There are 9 hidden switches. A switch that is on adds its own fixed numbers to the row, and there is some noise. The rows also spread widely along 14 directions, which tell nothing about the answers.
In the rows, zero is written as 128.
Known rows, each followed by its switches (1 for on, 0 for off):
[130 139 135 135 142 171 106 116 105 150 168 121 122  90 107 138 117  95
 122 112 140 108 188 131 124 133 115 173 148 142 119] | 0 0 1 1 0 0 0 1 0
[137 128 145  90 145 156 141  91  57  81 101  84 148 165 109 135 151 152
 114  98 150  98 144 143 119 167 100 139 103 143 109] | 0 0 1 0 0 0 1 0 0
[110 169 118 127 160 141 130 120 172 152 134 178  98  74 129 134 140  91
  98 145 126 156 139 153 132 111 131 132 135 128 150] | 1 1 1 1 0 0 1 1 0
[123 129 134 108 162 116  88  83 124 100  91  97 137  93 152 130 103 174
 128  95 146 149 133  96  70 191 104 107 114 108 179] | 0 1 1 1 0 1 0 1 0
[126 129 120 165 112  95  63 160 148 186 157 152  83  43 114  69 141 108
  72 117 116 157 116  97 123 178 123 114 139 117 117] | 0 0 1 0 0 1 0 1 0
[118 129 123 150 123 146  76 169 131 148 139 105 103  57 150  88 109 106
 108 144 134 105 173 107 136 131  74 147 172 173 103] | 1 1 1 1 0 0 0 1 0
[133 170 159  99  87  83 125  74 169 101  94  91 128 108 167 125 106 163
  93 144 111 164  93 176 117 120 153  80 125 138 158] | 1 0 0 0 1 0 0 0 1
[112 120  98 117 166 104 162 179 134 114 131 165 140 149 140 111 120 185
 131  97 134 160  72 156 136 152 112 123 134 132 146] | 0 0 1 1 0 0 0 0 0
[127  91 140 161 127 130 130  42 174 132  55  53 130 159 124 129 142  83
 140 122 139  91 147 135 119 109 160 146 179 134 145] | 0 1 1 1 1 0 1 1 0
[140 183  98 102 147 191 137 133  67 132 129 164 136  98 112 153 149 104
 124 150  93 109 180 132 130 128  58 126 105 149 119] | 1 0 1 1 0 0 0 1 0
[121 128 159 153 111 124 186  83 175 158 194  96 133 132 129 137 109 130
 129  91 115 165 112 197 158  79 213 150 130 118 148] | 1 0 0 1 0 0 0 0 1
[100 116 111 130 172 143 152 129 192 178 207 216 179 108 107 144  94  89
 144 169 147 120 142 160 171 102  95 161 162 125 142] | 0 1 1 1 0 0 1 1 1
[116 112 128 158 156 110  80 125 157 116  79  73 110  94 132  80 123 125
  99  82 155 133 118 108 115 155 152 140 174 139 129] | 0 1 1 0 1 0 1 1 0
[109  94  81 113  85 140 216 131 116 127  61  90 115 170 159 111 159 147
 115 170 118 107 161 153 173 108 121 124 102 162 142] | 0 0 1 1 0 1 1 0 0
[118 113 154 146 153 173 123 116  88 110  97 110 122 165 150 135 169  84
 144 153 135  99 152  89 135 125  86 141 145 143  87] | 0 1 1 0 0 1 0 1 1
[146 114  83 115 172 114 166 208 132 135  86 128 134 138 151  78 131 143
  99 100 128 166 102 133 146 157 188 150 126 105 104] | 0 0 0 1 0 1 0 1 0
[113  37 102 161 145 102 138 124 158 165 149  74 169 130 133  85  85 163
 161 118 142 108 129  90 154 143 118 132 136 113 159] | 0 0 1 0 0 0 0 1 0
[127  84  76 174 172 158 150 191 122 182 137 157 145 135 108  93 164  85
 141 127 102 111 124  78 169 139 107 150 135 115  90] | 0 1 1 0 0 1 1 1 0
[133 161 155  99 171 128 112  43 139 110 147 145 194 108 117 169  84 136
 155 122 127 132 125 152  99 125  99 112 131 107 173] | 1 0 1 1 0 0 0 1 1
[116 130 127 118 166 128  98 130 178 124 125 125 179  68 162 128  38 111
 138 153 148 132 173 121 138  85 135 157 186 139 155] | 0 0 1 1 1 1 0 1 1
[167 150 115 152 107 112  75 152 120 153 143 100 117  92 153 121  89 122
 154  93  99 132 104 110  78 172 104 130 180 126 102] | 1 1 1 0 0 1 0 1 0
[131 113 122 147 199 162 113  86 137 154 145 110 173  93 126 143 123 133
 164 118  87 144 153  44 115 127 130 118  76  77 183] | 0 0 1 1 0 0 0 0 0
[124 140 149 167 116 142 130 102 115 141 174  82 137  80 132 102 126 146
 110  96  86 147 138 119 152 112 124 115 111 132 132] | 1 0 1 1 0 0 0 1 1
[104  98 150 136 162 118 109  77 119 107 129 113 127 137 127 133 126 153
 152  76 165 126 102 125  88 178  94 121 131 119 156] | 1 1 0 0 0 1 1 1 0
[165 165 137 117 142 114 121 104 130 114 124 117 141 142 157 155 113 161
 154  87 100 159  70 147  73 171 119 106 137 103 136] | 1 1 0 1 0 0 0 1 0
[125 138 207  98 155 156 148 138 108  90 167 118 141 127 144 101 144 126
  56 139 168 129 145 167 176 124 109 161 124 153  52] | 1 1 1 1 1 0 0 1 1
[142 169 104 102 140 100  98 123 192 151 130 189 165  82 120 144  89 125
 128 147 103 145  95 152 102 153  98 103 157 122 162] | 0 1 1 1 1 0 0 0 0

New rows. What belongs after each?
[164 183 146  73 105 116 124 157 170 155 175 198 135 140 152 162 103  85
 114 198 135 137 102 197 123 145 119 149 169 128  72] | 0 1 0 0 0 0 0 0 1
[122  96 124 130 144 127 104 158 136 155 167 117 144  69 133  88 108 140
  98 133 130 135 153  80 146 156 113 138 103 118 124] | 0 0 1 0 1 1 1 0 0
[136 131 112 116 132 106 130 134 180 162 149 135 117 100 136 127  95 127
 108 131 150 153 126 153 121 161 156 144 147 114 139] | 0 1 1 0 1 0 0 1 0
[112  89  95 107 152 132 165 123 158 138 105 123 161 142 133 119 102 128
 136 155 161 101 157 159 156 116 127 155 145 139 152] | 0 0 0 1 0 0 1 1 0
[ 75 103 126 151 129 118  96 114 147 108 107  88 137  87 141  87  92 143
 117 124 164 110 148 130 155 109 104 130 175 178 158] | 0 0 0 0 0 0 1 1 1
[ 84 107 148 132 201 160 159 136 146 116 157 148 157 131 123 117 126 119
 114 118 173 134 139 152 180 105 136 167 143 141 123] | 0 1 0 1 0 0 0 1 1
[116 134 154 145 183 174 164 126 103 113 140 122 102 158 169 158 160 115
 139 116 134 170 137 101 134 120 158 155 108 105 114] | 0 1 1 0 0 1 0 1 1
[114 136  52 141  96 152 156 171  84 145  62 125  74 123 140 114 168 112
 118 144 103 117 165 123 143 136 105 122 131 168 129] | 0 0 1 0 0 1 0 1 0
[ 92 144 142 145 152 140 110  68 134 140 173 168 119  93  82 155 136 125
 130  87 133 142 130 151 108 137 107 124 126 132 187] | 0 0 1 1 0 0 0 0 0
[137 125 109  85 163 168 132 144 109 144 106 168 123 143 126 140 145  63
 121 164 171 104 190 142 119 157 134 180 135 122  96] | 0 0 0 1 0 1 0 1 1
[151  77 116 115 128  60 113  87 225 188 132 102 157 104 125  88  86 129
 125 136 142 130 111 139 105 157 176 129 133  76 162] | 1 0 1 1 0 0 1 0 0
[154 118 112 141  92  96 187 122 153 176 161 106 167 130 122  97 137 175
 101 125  68 157  71 141 170 157 133  83  86  96 125] | 0 1 1 0 0 0 0 1 0
[117 155 100  91 119 102 150 155 160 132 104 171 138 113 122 102 113 117
  79 159 149 136 114 205 166 125 142 129 160 155 120] | 0 0 0 0 0 0 0 1 1
[121 118 130 192 144 137 146 167 154 147 157  94 109 135 192 127 114 139
 161 123  94 163  99  91 155  89 137 139 161 129 125] | 0 1 1 0 0 0 0 1 0
[132 179 151 138 102 104  63  85 157 112 121  74  82  67 165 143  77 143
 111  84 139 165 128 147  73 142 165 135 179 142 165] | 0 0 0 0 1 0 1 1 0
[165 168 175 131  90 132  85 137 116 102 125  98 138 129 219 153  89 125
 149 180  87 127 130 102 108 106  63 121 185 153  88] | 0 0 1 1 1 1 0 1 1
[171 139 102 118 106 126 195 142 121 151 158 142 171 190 159 157 117 150
 166 147  78 135  94 162 141 134 108 125 133 112 109] | 0 0 1 1 0 0 0 1 1
[104 144 136 153  79  99  71 113 148 133 159 107  95  73 161 118  95 170
 127 103 124 152 117 135  92 160 103 107 156 159 170] | 0 0 0 1 0 0 0 0 1
[101  94 139 136 126 107 120 110 126  87  34  68 107 141 183  98 146 164
 116 141 135 135 118  93 127 137 109  88 126 145 156] | 0 0 0 0 1 1 0 1 0
[153  90  99 154  94 132 132 150 113 152  88  67 138 141 143  82 146 124
 124 146  92  89 145  96 149 144  95 122 144 148  96] | 0 0 1 1 1 0 0 1 0
[ 93  98 110 131 135 113 176 140 134 122 126 132 127 158 124  98 144 162
 108 101 162 138  93 177 162 160 128 126 136 146 130] | 0 1 0 0 0 0 0 1 1
[171 114  95 107 135 136 171 128 127 149  96  68 154 139 110  93 132 104
  87 108 136 121 162 148 152 154 220 173 118 103  86] | 0 0 1 0 1 0 1 1 1
[168 141 183 148 177 110  71 120 157 117 138 102 159 135 170 127 105 121
 155 109 106 146  55  93  94 135 120 126 172  93  92] | 1 1 0 0 0 0 1 1 0
[138 138 163 145 155 137 152  81 162 146 158 107 140 115 101 120 145 106
  85  79 128 163 124 159 145 133 209 154 125  97 118] | 0 1 1 1 1 0 0 1 1
[167 164 123 105 108 175 194 113 161 164 111 118 151 144 143 164 145  68
 114 204  74 121 168 154 169  71 161 144 117 126 100] | 0 1 1 1 1 0 0 0 0
[169 149 126 135  86 109 107  93 153 126  58  60 119 143 149 125 116 100
 124 110 119 115 125 159  90 149 166 140 200 143 106] | 0 1 1 1 1 0 0 1 1
[110 140 164 131 154 144 118 169 146 122 187 169 129 123 138 140 105 109
 121 145 155 127 116 154 155 108  87 163 182 164  92] | 0 1 1 0 1 0 0 0 0
[162 157 108 162 146 132 124 194 124 134 157 108 182  87 129  96  97 145
 131  61  51 157  66 111 147 126 139 125 145 127  90] | 1 1 0 0 1 1 1 0 0
[137 133 108  94 166 171  91 188 137 163 161 162 119  86 165 128 104  71
 124 197 158 112 213  95 124 136 113 194 144 131  93] | 0 0 1 1 0 0 1 0 1
[130 147 150 141 107 133  92 114 165 117  66 109 110 137 172 131 131  71
 125 177 129 103 137 143 121 105 111 135 212 171 102] | 0 1 0 1 1 0 0 1 1
[137 116 107 149 158 114 114 157 140 135 139  83 143  88 141  79  94 163
 120  62 126 146 108 118 121 160 140 145 151 122 125] | 1 1 1 1 0 0 1 1 0
[151  95 143 167 117 142 161 123 151 206 181 139 151 141 102  98 178  64
 116 142  85 119 115 130 172 129 143 137 117  95  69] | 1 1 0 1 0 1 0 1 1
[161 128 130 161 133 121 115 179 152 143 119  88 143 126 179  98  99 118
 137 138  91 135 108 105 147  95 138 147 187 132  88] | 0 0 1 1 0 0 0 1 0
[ 68 122 134 136 144 121 131 138 157 122 130 154 115  81 149  91 149 152
  77 171 130 159 130 110 179 110  98  91  98 152 163] | 0 0 1 0 1 0 0 0 1
[125 111 160 114 185 115  96  87 178 109 110  80 177 105 155 114  80 143
 132 117 157 141 131 104 110 134 161 139 140 105 152] | 0 1 1 1 0 0 0 0 1
[145 186 153 119 160 164 127 138 140 152 155 186 127 109 110 147 153  59
  92 166 111 140 127 148 155 107 123 147 145 124  80] | 0 1 1 0 0 0 0 1 0
[116 149 138 117 186 137  61 105 129  98  79 136 118  88 154 149  98 108
 145 125 157 133 159  98  74 133 106 140 169 132 164] | 0 0 1 1 0 1 0 1 0
[150 170 106 107  72 136 105 166  55 112 113 125 106 115 131 121 139 139
 103 119 106 107 131 144 109 179  57 123 146 178  82] | 0 0 1 0 0 1 1 0 0
[157 179 174  67 129 180 134 117 135 128 148 143 136 111 174 169 127  72
  88 215 131 130 198 138 135 111 126 166 113 125  78] | 0 1 1 1 1 1 1 0 1
[134 149  74  90 109 108 144 125 160 151  94 148 124 103 133 125 114 138
 104 152 131 134 137 169 113 172 117 115 133 132 158] | 0 1 1 1 0 0 0 1 0
[152 124 112 115  94  98 110 107 133 155 142 141 154 146 118 132 110 128
 146 138 127 103 101 158 105 185  88 114 158 125 120] | 0 0 0 0 0 0 0 1 1
[157 151 122  95  94 116 118 154 137 125  85  97 151 118 145  99  91  98
  93 147 143 108 136 176 141 139 149 154 188 157  67] | 0 1 0 0 0 1 0 1 1
[119 163 150 155 169 138 114 187 154 117 164 167 131 120 160 120 120 112
 123 118 116 161  84 137 147  98 123 157 190 150  88] | 0 1 1 1 0 0 1 0 1
[139 192 168 103 112 146 120 173 126 128 170 160 112  93 157 126 133 113
  63 175 120 149 120 162 162 125  93 134 141 156  66] | 0 1 0 0 0 0 0 1 0
[139 146 141 122  91 129 161  44 120 118  98  89 135 163 110 149 137 117
 123 106 127 113 135 199 122 125 152 132 153 144 135] | 0 0 1 1 0 0 0 1 1
[120 125 158 145 144 125 149 129 152 131 201 146 134 135 151 141 123 169
 124 101 126 164  84 149 136 152 103 133 130 119 133] | 0 1 0 1 1 0 1 1 0
[102 111 126 143  97 112  93 159 127 129 128 106  98  83 151  90 119 145
 110 131 136 118 131 113 126 156  66 111 148 172 122] | 1 1 1 0 1 1 0 0 0
[153 195 207 143 151 151  87 105 114  92 182 129 139 132 155 163 124 122
 128  81 112 159  82 146  99 136 114 148 176 129  82] | 0 1 0 1 0 0 1 1 1
[ 88  69  87 145 195 144 134 178 124 147 148 181 146 146 134 120 130 136
 173 152 150 109 125  87 151 146  51 132 134 131 146] | 0 0 0 0 0 0 0 1 0
[155 138 171 144 144 125  91 192 138 132 139 135  93 137 220 111 144 108
 116 166 115 165 100  77 113 147 111 142 161 111  56] | 0 1 1 1 0 1 0 1 1
[159 146 132 101 128 139 170  84 170 161 105 132  97 159 144 156 167  67
  97 163 138 150 155 174 119 136 219 163 116  87 117] | 0 0 0 1 1 0 1 1 1
[103 114 113 144 177 102 123 142 170 104  73 121 110 139 146 106 135 143
 124  92 151 155  78 126 116 144 155 129 163 132 150] | 0 1 1 0 1 0 1 0 0
[155 105 142 145 136 179 149 126 136 177 169  95 177 124 130 123 125  83
 133 174  96  93 176  99 179  98 110 160 127 120  83] | 0 1 1 1 0 0 0 1 0
[158 162 137 137 115 127  93 122 134 121 122  63 162  82 185 116  93 155
 131 133  69 147 116  85 117 138 108  90 125 124 123] | 1 1 0 0 1 0 0 1 1
[157 124 118 151 141 131 114 166 137 132  91  74 135 135 142 100  95  91
 135 100 132 109 135 142 135 106 172 186 218 150  82] | 0 0 1 1 0 0 0 1 0
[113 124 131 128 105 144 109  69 137 169 197 119 113  96 109 162  88  97
 159 126 161 103 188 158 101 135 122 161 148 139 158] | 1 0 1 0 0 0 0 0 1
[106 137 190 158 114 135 118 100 136 123 188  96 119 105 134 114 137 150
  94  85 128 156 109 149 142 134 135 132 131 146 117] | 0 1 0 1 0 0 0 0 1
[137  97 123 109 157 137 183 128 146 150 103 169 173 181 124 125 167 100
 126 180 117 112 107 139 166 132 101 119 113 107 105] | 0 1 0 1 0 1 0 1 0
[129 132 153 166 112 165 112 148  69 111 108  60  80 114 161  96 168 123
 106  96 108 120 148  98 127 139  92 136 140 165  78] | 1 1 1 1 0 1 0 1 0
[111 103 169 125 122 145 131  75 146 154 181 138 107 132 137 156 145 116
 131 164 156 111 155 142 116 158  72 130 110 126 141] | 1 1 0 1 1 0 0 1 0
